There are 4 nested groupings, the coarsest first. Each group lies inside one group of the grouping before and may be the whole of it. The rows also spread widely along 13 directions, which tell nothing about the answers.
In the rows, zero is written as 128.
Known rows, each followed by its group in each grouping:
[144 128 121  99 160  83 169  90 111 135 133 145 114  76 115 130 113  84
 155 106 145 118 118 121 132 116 105 124 111 126 125 105 142  92 106 137
 118 153 178 125 112 101 141 111 113 110] => Ripu Q_581 Q_680 dep
[ 70 205 168 101 159 125 165 101 119 167 163 142 166  85  84  73 146 135
 146 104 156 127 154 129 127 125 123 126 133 161 122  89  80 104 119 103
 178 136 125 159 125 155 159 114 109 153] => Ripu Q_581 Q_638 pab
[111 112 101  89  58 186 111 108 130 149  82 132 224 140 154 168 136  88
 134 192 127 141 125 141  86 146 143 113 154 134 182 154 227 146 163 120
  87 148 118  88 103 135 152 158 119 223] => Ripu Q_989 Q_865 bivab
[131 172 128 105 189 125 102  94 166 138 111 169  99  97 119 107  83 143
 177 137 161 132 145 139 188 125 113 141 121 143 154 116 108 106 107  78
 128 110 110 167 112 159 149  91 131  85] => Ripu Q_581 Q_638 Namom
[101 127  94  82 165 139 170 104 128  71 168  99 105  80  67 119 126 119
 136 110 148  86 138 167 127  91 124 124 119 204 141 111 182 104 138 127
 159 151 142 107 160 105 138  94 105 152] => Ripu Q_581 Q_680 zez
[108 150 149 173  54 129 154 136 163 134 143 117 144 191 140  89  90  97
  74 177 126 136 110 189  83 130 102 120 202 104 144 172  97 128 115 151
  99 176 140  89 122 133 124 107 182 213] => Ripu Q_989 Q_924 Matik
[139 153 129 179  95 103 151 116 101 146  83 121 130 130 101 133 160  99
 134 114  71 147 105 159 130 114 139 117 141 201 164 141 137 116  95 190
 101 115 126 146  85 127 111  93 135 155] => Ripu Q_989 Q_865 rono
[ 85 145 199 143 126  97 183 118 129 110 163 127 107 187 117 107 168 124
 114 132 105 136 153 136 102  88 107 149 156 125 119  88 102 115  76  99
 103 164 145 131 136 110 176 109 124 152] => tugu Q_165 Q_742 Valud
[144 156 154  82 119 129  73 116 111 154  72 198 159  36 108 151 130 118
 152 142 128 129  93 100 128 102 153  87  70  92 144 158 142 123 176 144
 117  82 129 129  79 167 114 140 117 113] => tugu Q_367 Q_435 nifu
[128  73 144 150 129 102 189 129  96 101 139 128  43 113 120 135 138  88
 113  71  78 133  87 135 109  90  93 147 125 124 123 104 170 132 107 151
 133 176 171 140 181 100 123 107 104 118] => Ripu Q_989 Q_612 vebar
[157 186 158 137 129  99  99 112 141 160 121 156 181 116 130 115 120 137
 171 176 140 142 156 134 137 135 142 113 123 141 145 137  87  97 107 100
 111  83  96 120  67 155 143 124 136 104] => Ripu Q_989 Q_924 Zorog
[175 111 129 172 124 108 109 117 123 145 111 142 101 106 147 134 124  77
 162 123  93 155 131 172 131 124  87 158 136 167 178 117 159 106  93 101
 113 130 134 139 129 117 113  95 108 104] => Ripu Q_989 Q_865 bivab
[176  99  77 161  58  96 137 111 116 134  57  93 143 184 157 191 166 102
 136 178 104 180 135 144 122 148 153 113 131 191 168 157 191 120  62 160
  57 110 129  97  62  92 137 135 159 134] => Ripu Q_581 Q_680 zez
[185 101 130 166 145 115  96 136 142 121 122 150 112 126 162 152 107 118
 186 149  93 132 148 137 135 131  86 170 126 119 165 105 161 111  92  70
 104 138 115 118 134 114 148 113 123  75] => Ripu Q_581 Q_680 dep
[115 105  48  82 137 101 224  74  87 179  98  90 131 101 139 146 135 103
 137  73 169 169 119  88 156 178 117 116 131 163 103  90 158 121  65 156
 163 154 173 158 129  92 143 138 131 108] => Ripu Q_989 Q_865 rono
[107 149 144 149 153 107 193  95 130  62 133 100  77 136  59 115 131 124
 132 104  74  93  92 169 164  75 155 117 153 215 136 135 122  99 104 186
  97 126 124 145 129 125 142  70 107 141] => Ripu Q_989 Q_924 Zorog
[ 85 188 155 156  90 148 126 127 164 162 119 149 165 212 131  90 135 109
 124 180 126 150 179 187  86 115  94 154 188 148 191 116 130 135  99 104
  91 177 115 126  89 136 154  89 177 247] => Ripu Q_989 Q_612 vebar
[131 139 155 145  90 131 129 137  97 150 132 135 174  76 115 123 145 110
 128 124  97 130 103 136  93 126 133 110 124 138 137 142 136 124 152 142
 154 117 119 114 131 149 114 138 108 142] => Ripu Q_989 Q_865 rono
[ 79 130 104 119 116 158 174 131 133 134 164  93 160 158 130 108 144 118
 118 128 139 127 177 156  90 138  73 162 176 152 148  80 156 129  96  86
 165 198 140 113 171  93 153 106 148 194] => tugu Q_165 Q_742 Valud
[121 145 177 107 100 135 102  98 101 185 123 163 188  44 134 118 152  69
 142 127 123 150 118 140 106 135 111 122 127 127 152 125 131 102 150  86
 146 116 142 140 133 151 128 142  65 135] => tugu Q_165 Q_742 Valud
[146 168  67  86 116  98 137 119 145 162 138 114 184 124 135 116  97 145
 131 183 225 144 180 129 113 164 127  93 115 131 122 142 114 113  98 118
 153 117 131  77  71 117 125 132 205 129] => Ripu Q_989 Q_612 vebar
[146 145 116 160  90 142 127 119 148 115 116 116 176 102 113 121  71  74
 125 152  76  75  70 187 130 133 106 115 189 131 167 183 123  94 147 179
  90 149 140  95 127 125 106  84 139 173] => tugu Q_165 Q_742 Valud
[ 64 129  90  61 163 162 194  83 145 100 143 101 125 121 102 121 104 138
 132 116 165 106 125 125 157 134 130 127 153 159 121 107 159 124 122 114
 150 167 134 137 167 126 178 119 114 155] => Ripu Q_581 Q_638 pab
[214 114  58 178 135 107 128 146 130  85 110 101 128  91 111 156  72 121
 166 134  73  75  93 159 153 131 121 118 129 167 155 165 155  99 116 195
 113 116 115  85 114 100  87  79 166  86] => Ripu Q_989 Q_924 Zorog
[114 139  75 105 131 125 157 108 137 113 101 110 101 142 101 137 127 135
 126 135 155 137 140 146 142 117 132 118 125 182 149 130 165 127  96 151
 122 140 136 126 104 113 135  99 168 153] => Ripu Q_581 Q_680 zez
[122 128 189 145 118 131 132 146  82 100 124 152 129  84  82 145 183 130
 140 106  47 113  94 117  97  68 159 116  90 151 139 126 167 136 164 156
 131 108 107 130 133 151 129 130  81 136] => Ripu Q_989 Q_865 bivab
[128 162  89 116 143 109 207 118  99 155 162 104 228  95 105 117 114 100
 163 108 123  75 136 113  98 152 100 122 153 134 119  91 133  95 113 172
 148 183 157  89 110  86 144 112 147 174] => Ripu Q_989 Q_865 bivab
[ 72 121 149 108 103 122 213 129 123  60 172  87 139 195  95 138 169 145
  94 155 116 102 138 123  75  86 157 111 140 141 104 119 163 134 117 148
 103 171 137  72 133 100 185 139 137 196] => Ripu Q_581 Q_638 pab
[199 135 115 171 136 126  73 149 152  97 137 128 152 106 126 137  99 138
 182 177  97 103 153 175 133 123 121 139 124 173 177 146 147  99 124  97
 119  93  79  86 113 130 114  96 139  91] => Ripu Q_989 Q_924 Matik
[100 104 127 143  91 166 166 121 106 116 124  91 161  96 117 139 142 116
 123  98  63 117  75 131 131 148 131 125 169 154 125 134 143 127 132 147
 153 139 117 131 191 134 141 138  85 136] => tugu Q_367 Q_435 nifu

New rows. What belongs after each?
[191 122 146 129 152  88  94 115 141 141 146 164 165 140 174 149 126  98
 207 187 133 137 204 135 105 125  91 165 114 119 169  82 168  91  85  33
  79 133 125  89  87  97 170 125 117  97] => Ripu Q_989 Q_612 vebar
[176 103 118 199 132  96 178 150  99  84 169  69 126 101 109 134 133 139
 150  96  52  99 105 140 135 137 129 132 140 187 110 123 118  97  91 156
 161 113 105 103 172 103 118 111 111  61] => Ripu Q_989 Q_924 Matik
[167 149 135 146 147  85 116 160 125 146 123 163  99 122 135 125 119 171
 148 137 143 150 156  99 122 115 111 128  82  92 117 112 104 135  94 117
 151 113 116 125  96 133 118 118 190  71] => Ripu Q_989 Q_924 Zorog
[177 133 150 174 157  93 135 131 110  79 168 101 133  78  91 130 139 144
 178 119  68  93 125 150 146 110 149 127 113 206 130 125 118  83 111 121
 143  74  87 110 138 128 128 106  84  52] => Ripu Q_989 Q_865 rono
[180  89  92 149  86 122 130 131 123 121  67 139 107  85 142 164  59  99
 114 127  87 117  21 120 146 140 131  92 131  75 130 202 151 137 149 213
  98 126 147 112 124 140  88 124 155 100] => Ripu Q_989 Q_865 bivab
[ 97 155 123 110 180 127 134  94 155 127  71 165  27 120  99 115 104 149
 141  91 135 150 109 129 205  98 110 142 126 144 145 112 109 132  86 129
 124 126 131 208 129 152 136  72 148  97] => tugu Q_367 Q_435 nifu
[149 101  71 110 121 147  98 153 156  89 118 135  61  97 120 136  77 133
 105 150 164 122 119 166 119 103 102 121  99 123 156 165 186 146 149 130
 151 142 137  94 145 125  88  98 183 127] => Ripu Q_581 Q_638 pab
[159 141 135 157 153  97 136 144 102 103 146 127 121  95  88 135 162 132
 168 114  87 106 153 141 111  91 121 139  92 184 148  99 153 103 108 133
 139 121 120 111 116 106 127  97 124 108] => Ripu Q_581 Q_680 zez
[101 144 161 124 141 121 175 114 137  96 143 121 147 156 112 128 124 144
 139 139  93  95 115 111 139 114 131 129 159 109 112 115 106 113 106 127
 100 148 123 123 136 124 178 117 125 130] => tugu Q_165 Q_742 Valud
[146 128 161 160  76 157 105 118 148 103 127 125 210 104 132 138  89  87
 143 175  53  80  67 165 121 140 134 115 188 111 156 184 125  97 164 137
  77 125 108  80 143 147 141 129  89 151] => tugu Q_367 Q_435 nifu
[167  79  68 146 123 156  99 130 150  97  87 119  55  91 137 147  71 125
 130 126 112 139  83 171 172 134 112 133 132 162 166 169 178 137 129 132
 143 114 110 138 170 141  88  96 137  83] => Ripu Q_989 Q_924 Matik
[124 202 190 120 127  71 124  88 151 138 114 171 113 140  98  98 122 123
 128 172 157 149 130 152 141  87 160  91 117 139 138 160  69  98 106 138
  73  86 128 136  43 163 141 102 146 133] => Ripu Q_989 Q_612 vebar
[127 105 158 154 139 127 146 117 147 106 102 145  54 112 138 127  67 138
 119  99  76 122  38 108 193 131 110 133 158  63 105 153  82 132 113 138
 118 132 129 175 185 160 135 111 121  52] => tugu Q_165 Q_742 Valud
[150 143 102 130 160  95 155 143 110 130 115 118 149 131 124 157 151 198
 177 121 119 130 162  59 151 145 135 128  94 126  98  85 110 124  65 123
 150 105 101 125 105 110 158 134 171  52] => tugu Q_367 Q_435 nifu
[140 130 133 138 105 127 121 121 174 116 154 130 146 168 157 114  80 102
 129 194 148 122 149 177 101 129  94 140 173 109 158 141 139 112 113  82
  90 160 129  78 121 119 147 111 153 161] => Ripu Q_989 Q_865 rono
[124 168 189 171 117 118 115 150 118  86 139 151  97 102  57 104 155 121
 119 126  67 102 109 187  97  43 142 116 111 184 165 151 134 119 157 167
 120 109 110 119 111 151  99  77 121 168] => Ripu Q_989 Q_865 rono
[170 139 118 158 131  86 109 145 111 144 104 138  75  78 115 126 135 140
 130 107 123 156 126 136 146 118 108 122  88 150 134 135 103 117  90 138
 166  90 131 147 117 128  82  95 164  55] => tugu Q_165 Q_742 Valud
[ 80 168 147 132 128 122 197 111 150 134 139 120 159 198 127 107 114 144
 129 147 125 120 136 113 129 139 120 136 182 105 115 107  92 124  82 130
 100 178 129 128 115 127 193 120 161 172] => Ripu Q_581 Q_638 pab
[ 95 169 142 115 152 123 191 122 113 153 144 138 202 149 118 125 141 142
 170 123 113 102 154  78 106 137 112 142 146  98 116  68 124 121 100 126
 125 184 132 123 111 112 195 132 143 167] => Ripu Q_581 Q_680 zez
[138 119  72 139 108 154 132 170 145 135  55 144 141 195 163 179  97 194
 141 164 107 134 120  62 136 155 126 130 125  52 132 136 164 183 103 159
 103 159  99 116  99 132 154 139 234 132] => Ripu Q_581 Q_638 pab
[175 150  61  98 166 108 122  99 144 135 113 123 148  63 119 132  61 136
 173 141 172 109 122 130 181 157 131 103 114 153 134 148 124  93 115 134
 142  92 119 116  97 131 114 106 153  67] => Ripu Q_989 Q_865 rono
[146 143 173 158 129  56 192 109  90 160 158 127 167 129 136 125 164  95
 162 114 100 137 146 104 100 136 108 137 135 124 108  80  96  84  64 122
 111 151 158 117 103  95 171 136 107 107] => Ripu Q_581 Q_680 dep
[111 125 182 152 160 105 180 120 124 131 102 164  74 162 141 133 116 160
 148  93  74 143  84  62 168 118 122 148 140  62  96  95  94 146  83 130
 105 148 122 186 144 152 179 127 127  75] => Ripu Q_989 Q_865 bivab
[122 135  62 124 178 129 198  77 124 143 139  84 147  87 113 114  98  93
 180  76 122 105 130 150 181 173  89 156 176 206 145  83 137  82  75 127
 157 167 145 156 162  96 151  85 102 117] => Ripu Q_581 Q_638 pab
[121 177 144 147 142 113 147 143 149  93 159 125 105  85  72  82  78 155
 110 115 120  80  88 153 144 103 119 104 140 119 106 160  51 106 134 170
 159 122 124 115 145 147 103  82 165 109] => tugu Q_367 Q_435 nifu
[155 109 140 160 108 136 117 151 100 105 138 119 165 104 121 158 170 121
 161 140  63 115 138 140  93 114 133 139 111 170 158 119 186 119 133 112
 130 120 102  93 138 118 138 133  97 126] => Ripu Q_581 Q_638 pab
[145 139  60 143 169 120 184 119 111 135 107 111 129  64  95 128  81 114
 165  58  86  79  82 117 175 150  84 135 150 140 126 107 117 102  97 199
 156 163 154 148 149  98 110  75 154 101] => tugu Q_367 Q_435 nifu
[121 110 178 146 141 115 159 121 127 110 150 130 117 165 148 136 143 149
 155 134  92 141 138 104 130 121 125 155 141 117 116  89 130 127  88  72
 114 136 105 136 153 132 186 142  97  89] => Ripu Q_989 Q_865 rono
[155  95 166 202  88  82 178 125 103 152 102 121 111 174 177 150 142 116
 132 115  56 175  86  95 134 154 122 139 159  95 107 122 103 130  57 139
  92 133 130 148 132 125 154 148 122  74] => Ripu Q_989 Q_865 rono
[131 121 104 152  77 139 132 117 128 163  96 128 149 153 150 136 137  62
 130 147 112 157 141 178  90 137  83 151 166 157 191 123 189 125 101 127
  97 183 155 115 113 101 131 106 145 205] => Ripu Q_581 Q_680 zez
[109 131  88 141  88 123 197 145  90 200  97 126 162 143 146 129 134 111
 110  94 122 155 116  93  87 160  84 129 148  87 121 100 145 158  94 185
 156 199 165 133 117 103 122 130 195 184] => Ripu Q_989 Q_865 rono
[123 112 111 104 156 148 159  90 133 132  97 145 109  71 131 131  56 112
 150  92 111 110  49 104 189 150 117 123 153  94 119 138 130 124 138 149
 133 146 137 168 167 154 140 120 101  92] => Ripu Q_989 Q_924 Zorog
[104 123 161 105 140 109 175 104 130  74 193 109 108 113  94 110 135 109
 121 132 138 103 135 160 102  89 126 125 132 158 119 115 142  96 125 103
 131 151 149  94 157 111 160 118  89 141] => Ripu Q_581 Q_680 zez
[ 87 155 133 154  77 134 192 111  99 142 136  84 183 128  92 112 172  95
 111 113  92 129 113 162  97 136 137 114 172 203 142 131 133 112 113 174
 139 152 135 120 132 121 140 120 112 204] => Ripu Q_581 Q_680 zez
[118 116 210 120 124 106 146 101 114 133 134 165 158 178 159 155 184 106
 172 162  91 155 165  99  92 102 131 155 127 107 142  74 169 121  96  57
  62 146 125 124 107 121 212 158  73 140] => Ripu Q_989 Q_612 vebar
[129 151 198 143 141 103 151 123 119 132 160 152 194 163 139 133 159 126
 183 157  84 114 167 103  92 111 122 153 139 107 133  74 131 107 101  80
  87 148 112 106 101 118 197 138 102 138] => Ripu Q_989 Q_865 rono
[163 142 163 204 101  99 148 146 118 109 171 108 149  84 104 102 104 100
 127 120  62  89  79 171 108 128 114 119 158 139 126 161  83  89 130 166
 137 130 128  92 150 129 107 105 117 114] => Ripu Q_581 Q_680 zez
[106 136 146 118  68 127 115 126 129 131 129 117 111 118 119 115 159 142
  79 162 173 186 134 159 100 121 157  93 108 166 130 170 127 138 128 106
 161  89 114 113 125 162 118 150 135 134] => Ripu Q_581 Q_680 zez
[144 166 170  88 195 104  94 110 152 122 109 226  67  65  98 110  68 120
 161 128 148 104 106 123 154  62 109 123  83  70 145 129 121 114 157 126
 102 127 147 151  91 159 123  83 136 105] => Ripu Q_989 Q_924 Matik
[113 132 135 119 145 111 201 120 110 119 128 142  99  76  96 112  74 119
 113  74 104  89  38  95 145 116 120 101 136  67  84 141  98 127 144 209
 144 164 164 142 154 138 121 112 137 117] => Ripu Q_989 Q_924 Zorog
[135 162 146 130 124 123 101 149 102 181  93 182 138  69 117 123 141 126
 139 108 114 142 122 109 114 114  97 127  93  95 145 117 121 135 134 137
 160 126 136 152 108 145 101 112 156 123] => tugu Q_165 Q_742 Valud
[126 120  92 141  82 117 167 167 102 149 105 122 124 132 127 137 133 125
  85 113 119 135 110 112  83 126  90 117 123  83 120 132 143 154 110 191
 154 177 167 106 125  98  96 115 211 161] => tugu Q_165 Q_742 Valud
[146 148 150 165 166 137 140 103 122 106 142 117 178  94 101 128 127 113
 208 117  43  82 122 154 162 127 131 152 162 204 163 103 135  81 117 113
 113 116  86 140 143 133 160  96  60 111] => Ripu Q_989 Q_924 Zorog
[127 184 178 137 103 142  62 144 122 210  93 209 192 133 147 119 166 114
 167 169 125 171 189 134  73 111  98 151 111 112 195  95 156 143 131  72
 117 135 106 138  63 156 138 125 148 190] => Ripu Q_989 Q_865 rono
[125 122 115 143  45 125 148 113 139 173 127 104 187 163 176 124 119  83
 102 180 156 172 135 159  85 179 105 120 183 119 144 152 131 119  95 110
 111 162 148  87 117 117 145 151 151 177] => Ripu Q_581 Q_680 dep
[135 107  55 110 143 169 125 132 167  94  92 120 101 115 131 148  46 170
 139 142 139 105  88 119 181 153 124 123 140 107 135 162 156 147 133 138
 139 137 103 125 158 146 132 115 174  97] => Ripu Q_581 Q_680 dep
[145 156 121  94 194  91 166  99 125 156 127 156 152 105 134 130  96 145
 194 118 149 116 143  68 164 145 115 132 115  91 104  80 105 103  88 111
 128 137 133 143  99 122 172 124 138  73] => Ripu Q_989 Q_924 Zorog
[129 130 134 152 129  98 153 116 117 131 107 127  89 141 119 135 162 119
 139 107 100 156 139 135 136 110 109 145 129 163 141  98 129 116  66 128
 116 133 140 150 120 107 138  99 135 112] => tugu Q_367 Q_435 nifu
[164 131 173 106 138 102  78 115 135 101  95 200 100  89 113 154 118  87
 151 162 104 105 109 142 119  55 120 120  86  91 169 147 168 107 154 128
  55 120 155 111  81 128 123  96 118 126] => tugu Q_165 Q_742 Valud
[151 102 138 214 139 122 165 167 100 116 135 106 124 165 141 149 161 160
 176  95  22 127 139 105 125 134 101 181 145 151 135  69 148 138  68 113
 143 149  87 141 168 108 155 116 126  86] => Ripu Q_989 Q_865 rono
[115 136  86 165  45 143 118 151 138 163  82 101 106 169 142 121 145 152
  74 157 157 208 140 165 111 157 126 114 141 172 154 169 131 164  88 138
 163 117 107 130 117 148  97 127 206 156] => Ripu Q_581 Q_680 zez
[134  98  72 116  92 171 128 141 126 145  98 122 189 129 160 166 112 123
 145 156 121 127 127 112 103 166 108 135 143 103 154 128 202 149 134 122
 131 169 121  95 137 117 146 150 155 163] => Ripu Q_581 Q_680 dep
[137 126 152 193 103 145 110 179 116 151  99 154 122 166 150 139 161 157
 147 131  64 164 150 119 100 121 101 165 128 120 160  98 151 164 100 106
 141 143  87 145 135 140 132 121 160 133] => Ripu Q_989 Q_924 Zorog
[128  80 168 188 117 160 136 173 127  37 155 107  86 135 108 146 136 168
 129 123  25  93  86 139 119  93 137 148 138 139 130 138 161 146 144 120
 138 132  77 109 210 144 147 127  96 101] => Ripu Q_581 Q_680 dep
